The first 9 rows are patterns. Each new row is the sum of 2 different patterns, raised or lowered, with some noise. Before adding, each is slid sideways (what falls off one end comes back at the other) and multiplied by a number that may be negative. Names go in the order of the patterns.
In the rows, zero is written as 128.
Some rows, each with the names of its patterns after it:
[126 116 114 155 144 123  94 143 151 109 142 123 148 107 115 132 148 117
 120 124 144 131 135 166  90 136 146 114 117 113 154] -> F
[119 123 138 112  96  97 136 127 114 136 132 124 132 154 156 134 148 151
 122 111 112 135 106 119 131 131 135 123 151 156  80] -> E
[109 126 133 135 144 159 113  91 126 130 150 126 118 119  98 140 154 130
 131 107 143 134 140 123  75 151 125 115 128 140 117] -> M
[ 95 120 143 133 158 118 161 112 126  75 143 125 119 139 148 135 122 101
 126 147 129 142 128 130 146  79 136  91 157  75 134] -> X
[116 158 108 139  75 124 129  78 149  75 126 124  89 135 151 146 144 121
 121 128 159 171 181 109 100  90 123 169 125 134 108] -> T
[138 124 123 126 120 128 177 112 113 123 166 118 138 130 120 109 139 120
 138 122 122 138 106 129 119 121 128 119 160 181 104] -> K
[128 121 130 131 127  77 122 134 172 174 131 133 138 146 151 127 129 131
  97 152 130 124 115 115 142 144 133 128 120 107  93] -> Z
[148 177 150 154 136 132 150 122 106 125 123 133 132 127 140 136 131 141
 132 180 135 118 163 147 114 150 107 119 164 103 159] -> Y
[121 121 106 160 164 122  98 126 160 155 118 120 138 181 135 132 132 121
 129 128 130 120 114 179 109 129 144 136 127 124 123] -> B

New rows, each followed by the names of its patterns:
[165 166 166 131 140 169 127 167 161 178 153 196 139 147 173 146 128 142
 139 145 144 133 173 173 145 137 148 203 166 132 166] -> Y B
[110  79  85 107 111  71 117 122  93  98  96 140 132  93  87 118 103 100
  92  97  79  53 127  82  73 115 123 125  77 118 117] -> F E
[141 132 163 168 165 146 138 115 175 136 153 126 159 153 117 150 119 159
 149 134 155 165 172 134 152 128 164 142 178 164 136] -> X T
[152 129 158 172 124 157 133 147 130 146 156 137 171 190 112 136 150 164
 144 137 130 193 135 138 159 172 119 152 146 150 117] -> M K
[156 163 104 167 151 206 152 137 174 139 173 152 158 207 142 174 155 147
 180 147 125 178 138 187 139 192 130 150 125 156 169] -> X T
[189 119 139 191 156 173 134 174 170 174 165 203 153 144 118 151 179 120
 198 136 132 190 157 180  99 156 171 140 146 108 161] -> F T
[ 61 112  88  42 105  74 123  97  85  91 121  71 104  76 114  87  87 100
  91 120  90  77 106 107  90  93  83 128  98 110 136] -> F K
[156 149 146 123 145 184 171 161 150 142 134 110 148 143 144 152 111  99
 154 131 180 209 138 176 171 141 194 127 139 118 105] -> Z Y
[123 108 110 104  98 103 106  87 112  85  93  85  98 101 107  94 101 121
  66  70 104  91  92 105 107  55  89  99 125 121 110] -> M Z
[ 92  80 116  93 106  77 120 106  96  52 100 121 116  76 106  85  80  75
 111  85 107  92 102  59  87 120 136 145 106 103 115] -> K Z
[159 133 194 196 172 155 189 151 147 155 181 136 159 159 168 172 153 195
 185 126 159 157 178 127 100 152 162 164 153 169 172] -> E K
[ 87  86 107 137 147 110 120 103 113 133  91 120  37 123 108  60 116  51
 116 117  78 113 123 109  95 101  97 109 137 145 116] -> T Z
[140 133 117 156 148 108 113 146 150 107 137 133 158 116 118 129 137 100
 123 122 146 136 136 137  93 142 172 144 122 122 161] -> F Z
[166 142 185 167 163 139 145 169 159 164 162 144 173 165 165 164 149 159
 136 165 159 161 168 140  96 169 158 189 193 163 167] -> K Z
[159 144 168 123 128 157 138 134 181 138 128 200 128 171 158 183 169 146
 123 193 175 141 112 156 170 178 141 144 168 144 142] -> E Y
[130 117  97 109 127 127 132 133  90 118 140 167 178 135 129 152 147 156
 133 129 138  82 124 145 120 119 119 144 148 135 102] -> K Z
[155 164 128 116 137 151 136 113 128 130 152 143 146 146 127 149 141 136
 129 124 167 111 120 171 144 138 127 143 151 150 117] -> E B
[158 137 211 137 211 149 122 206 142 121 134 143 150 145 151 124 115 110
 188 169 166 154 112 168 144 165 156 103 179 157 204] -> M T
[134 139 170 132 164 139 111 163 167 215 194 181 155 167 144 188 157 156
 169 144 184 159 141 148 160 171 182 165 162 165 113] -> X Z
[135 119 155 119 137 160 140 122 132 124 130 129 111 181 151 151 101 162
 151 168 133 122 138 150 145 119 146 132 165 126 138] -> X B
[141 143 194 122 136 138 114  98 137 163 160 135 105 136 129 140 150 111
 163 126 164 121 172 126 157 146 153 115 111 151 106] -> M X
[150  84 158  92 156 143 103 110  75 126  90 136 133 160  88 118 122 115
  88 105 116 146 144  85 116 109 115 108 103 173 109] -> M X
[143 188 113 131 182 148 137 147 168 164 157 134 131 126 151 171 147 141
 110 130 148 140 155 138 134 150 137 173 136 137 133] -> E M
[140  78 144 137 143 132 159 130 133 113 122 169 133 153 140 133 157  60
  91 123 148  90 142 106 133 145  90 175 137 168  82] -> X K
[150  87 156 111 137 122  72 110 101 102  78 142 106 176 113  97 144  88
  88  80 106 123 115 100 103 112 134 119 107 155 110] -> X Y
[129 134 119 101 135  99 119  89 152 134 157  87 134 145 101 117 112 141
 127 114 111 136 104 115 116 120 159 120 174  76 166] -> F X
[131  83 105 129 140 131 135 121  75 124 120 143 155 117 124 130 133 143
 121 119 126  93 167 122 107 125 118 120 142 109 110] -> Z Y
[118 166 145 134 116 141 178 162 148 134 140 132 119 161 134 134 147 144
 110 132 147 181 193 176 139 158 170 167 140 152 159] -> M Z
[122 109 102  93  97 116 143 109  95 113  93  63 114  85  99 123  87  73
 107 132 153 157 108 107 122 113 110 100  98 105  77] -> Z Y
[140 153 130 135 134 161 177 149 168 161 114 150 152 178 132 111 126 155
 162 131 153 147 152 184 156 174 163 165 161 153 149] -> E M
[151 142 151 151 116 188 127 114 121 147 151 123 141 133 139 169 158 133
  81 137 143 134 149 105 132 113 130 168 154 153 129] -> M T
[113 104 113 127 138 117 108 119 127  92 101 116 127  86  81 118  92 100
 105 131 127 104 114 122 113 112  98 113  94  73 161] -> F E
[120 161 135 117 177 179 149 107 144 176 173 122 130 155 205 143 135 158
 132 148 134 157 146 132 174 135 150 161 142 144 139] -> F B
[ 92  74  65 135 151 156 116 112 127 112 128 119 103 109  85 194 128 122
 142 119 181 147 113 144 127  96 104 112 119  99  92] -> E T
[103  85  85 143 103  99  89  91 131 120  88  89  98  98 101 101  93  72
  65  73  83  76 102 109 108  64 106 106 117 117  92] -> E Z
[117 180 138 137 174 128 195 106 130 163 133 101  97 102 142 139 123 108
  97  83 150 172 182 140 108 148 125 139 134 110 137] -> E T
[ 69 154 137  98  32  36 109 107  84  36  75  99  98 106 129  81  98 114
 128  65 109  87  82  96 111 124 139 109 115 122  68] -> Z B
[148 152 145 149 174 147 163 167 186 130 166 176 173 169 144 138 135 170
 191 180 189 147 168 165 164 180 194 150 155 122 135] -> M Z
[145 142 181 133 150 152 149 146 137 142 111 140 140 148 162 153 114 161
 177 145 157 124 143 154 140 134 146 141 135 152 164] -> Y B
[173 154 151 160 182 151 164 161 146 153  97 152 113 179  95 161 119 141
 170 156 209 142 175 153 157  86 176 132 133 181 152] -> X Y
[ 64  60  97  66 107  61 139  68 132 122  83  96  63 100  63 100  89 142
  68  95  56  75  85  56  83 132  75  96 102  49 118] -> X Y
[143 140 150 129 114 115 136 165 159 147 127 140 170 184 160 143 168 202
 147 136 135 144 128 137 149 142 141 178 149 167 120] -> E B
[119 158 135 172 171 120 155 177 138 134 153 179 153 150 178 103 132 177
 167 140 133 155 148 148 144 196 153 124 118 161 188] -> F M
[141 146 157 143 170 188 127 153 136 153 164 157 151 218 142 139 147 187
 147 149 138 176 142 170 140 175 170 168 158 134 163] -> E K
[154 133 171 169 171 166 127 170 119 178 100 163 105 122 209 167 185 137
 197 168 178  99 168 162 139 163 175 157 126 106 148] -> E X
[155 142 135 154 150 140 152 143 168 175 163 150 155 180 181 144 140 150
 186 147 150 156 150 157 149 166 164 121 178 139 158] -> E B
[ 99 106  77 101 108 111 109  97  86  71 109 104  52  98 111  56  96  64
 104 105  90 135 101  77 111  97 116  98 112 120 108] -> M T
[151 112 160 126 107 151 152 143 139 149 104 150 168 217 185 125 155 163
 183 171 143 144 130 130 192 154 149 122 149 169 176] -> M Z
[ 91 103  92 139 126  76 114 106 101 107  77  84 120  58 126 105 141 109
 112 105  84 114  82  68  89  84 115 125  77 109  96] -> K Y
[114  98 164 138 124 112  99  92 140 165 180 148  80 129 131 174 140  93
 166 116 188 129 146 192 112 175 144 144 177 119 112] -> F T
[135  98 116 103 121 117 119 130  79  95  82 124 137 134 154 146  98 126
 127 122 102 125 113 200 108 107 146 145 142 133 125] -> T K
[138 121 139 150 154 128 113 162 169 134 147 145 141 127 138 144 139 114
 165 128 156 141 132 145 126 136 122 144 129 157 152] -> F B
[119 135 115 104 124  98  85 149 136 113  94 119 126 136  82 123 122 100
  99 143 114 120 108 144 116 134 107  84 140 109 125] -> M K
[122 124 157  96 169 170 174 156 141 155 145 163 130  83 152 132 131 140
 146 138 129 139 150 145 189 166 119 136 151 129 170] -> M Y
[132 115 137 162 105 114 138 144 142 106 112 119 107 157 142 148 136 143
 136 111 130 180 141 108  81  90 146 116 107 124 100] -> F Z
[100 122 106 125 115 118 117 107 131 161  78 103  85  96 100  84  83 110
 100 102 117 114 126 103 130 136 124 136 123  99  97] -> E Z
[194 128 189 170 228 147 180 178 200 167 145 174 132 175 164 205 145 152
 217 135 148 173 175 182 162 144 155 146 142 189 182] -> X B
[180 140 154 143 148 184 132 168 160 183 190 155 161 163 167 144 149 162
 152 156 153 146 144 165 175 161 155 170 160 155 177] -> M Y
[189  77 159 126 118 180 128 180 144 161 146 168 120 177 148 143 165 192
 186 181 120 138 149 152 191 154 161 160 105 181 110] -> X T
[136 181 121 140  99 147 154 116 190  89 115 142 114 170 164 154 152 117
 151 166 175 186 175 142 127 123 139 139 164 148 118] -> M T
[170 162 150 173 179 181 152 155 169 120 153 170 133 127 148 140 159 148
 141 190 154 142 145 153 142 153 152 150 145 153 201] -> E Y
[132 105 128 144 146 139 113 110 137 144 168 166 144 143 151 159 127 151
 143 136 120 154 145 143 139 138 161 135 125 145 154] -> Z B
[169 153 121  92 125 154 152 135 114 120 165 129 142 119 117 121 128 157
 107 118 172 111 121 144 145 127 121 118 112 103 120] -> M B
[142 110 163 173 189 146 143 176 124 183 144 137 162 174 105 126 139 152
 145 137 110  99  92 139 187 198 139  84 140 159 176] -> T B
[144 173 161 132 147 138 145 159 128 148 170 132 169 177 194 164 177 169
 147 149 135 139 133 140 153 153 154 151 167 168 125] -> E Y
[147 125 128 145 121 105 133 119 188 138 178 113 191 139 184 114 140 137
 100 146 108 159 145 200 131 159 128 105 125 154 148] -> X B
[159 137 110 157 150 146 155 142 135 159 179 167 105 157 154 143 151 171
 150 143 159 157 184 116 116 152 183 183 111 130 168] -> M B
[119  98 118 136 127 102  84 111 103  95 151 113 120 128 128 142 140  97
 111 122 102  99 105 133  70  81 112  94  85 112 122] -> E B
[174 155 132 138 157 146 155 170 196 154 162 169 129 156 213 150 140 100
 119 149 141 134 148 138 150 134 155 194 118 158 154] -> F Z
[113  74  77 118 113 104  70 114  97  98  84  93 146  95 119  73 139  68
 154 101  75 105  82 119  55 113 111 153  69  93 111] -> F X
[136  70  97  52 118 117 116 140 104 143  98  81  74 131 111  81 126 121
 116 109  98 102 131 105 126 114 108 139  67 121  82] -> X K
[ 85 114 115 132 101 133 135  87 108 138 143 140  92 126 132 167 119  77
 141 110 109 119 130 103  91 152 108 124 144 151 106] -> M B
[ 81  97 142  49 141  87 106  89  89  63  61 106  93 131 100 122 105 132
  67 131 104 100 123 119 113 105  77 108  82 105 134] -> X Y
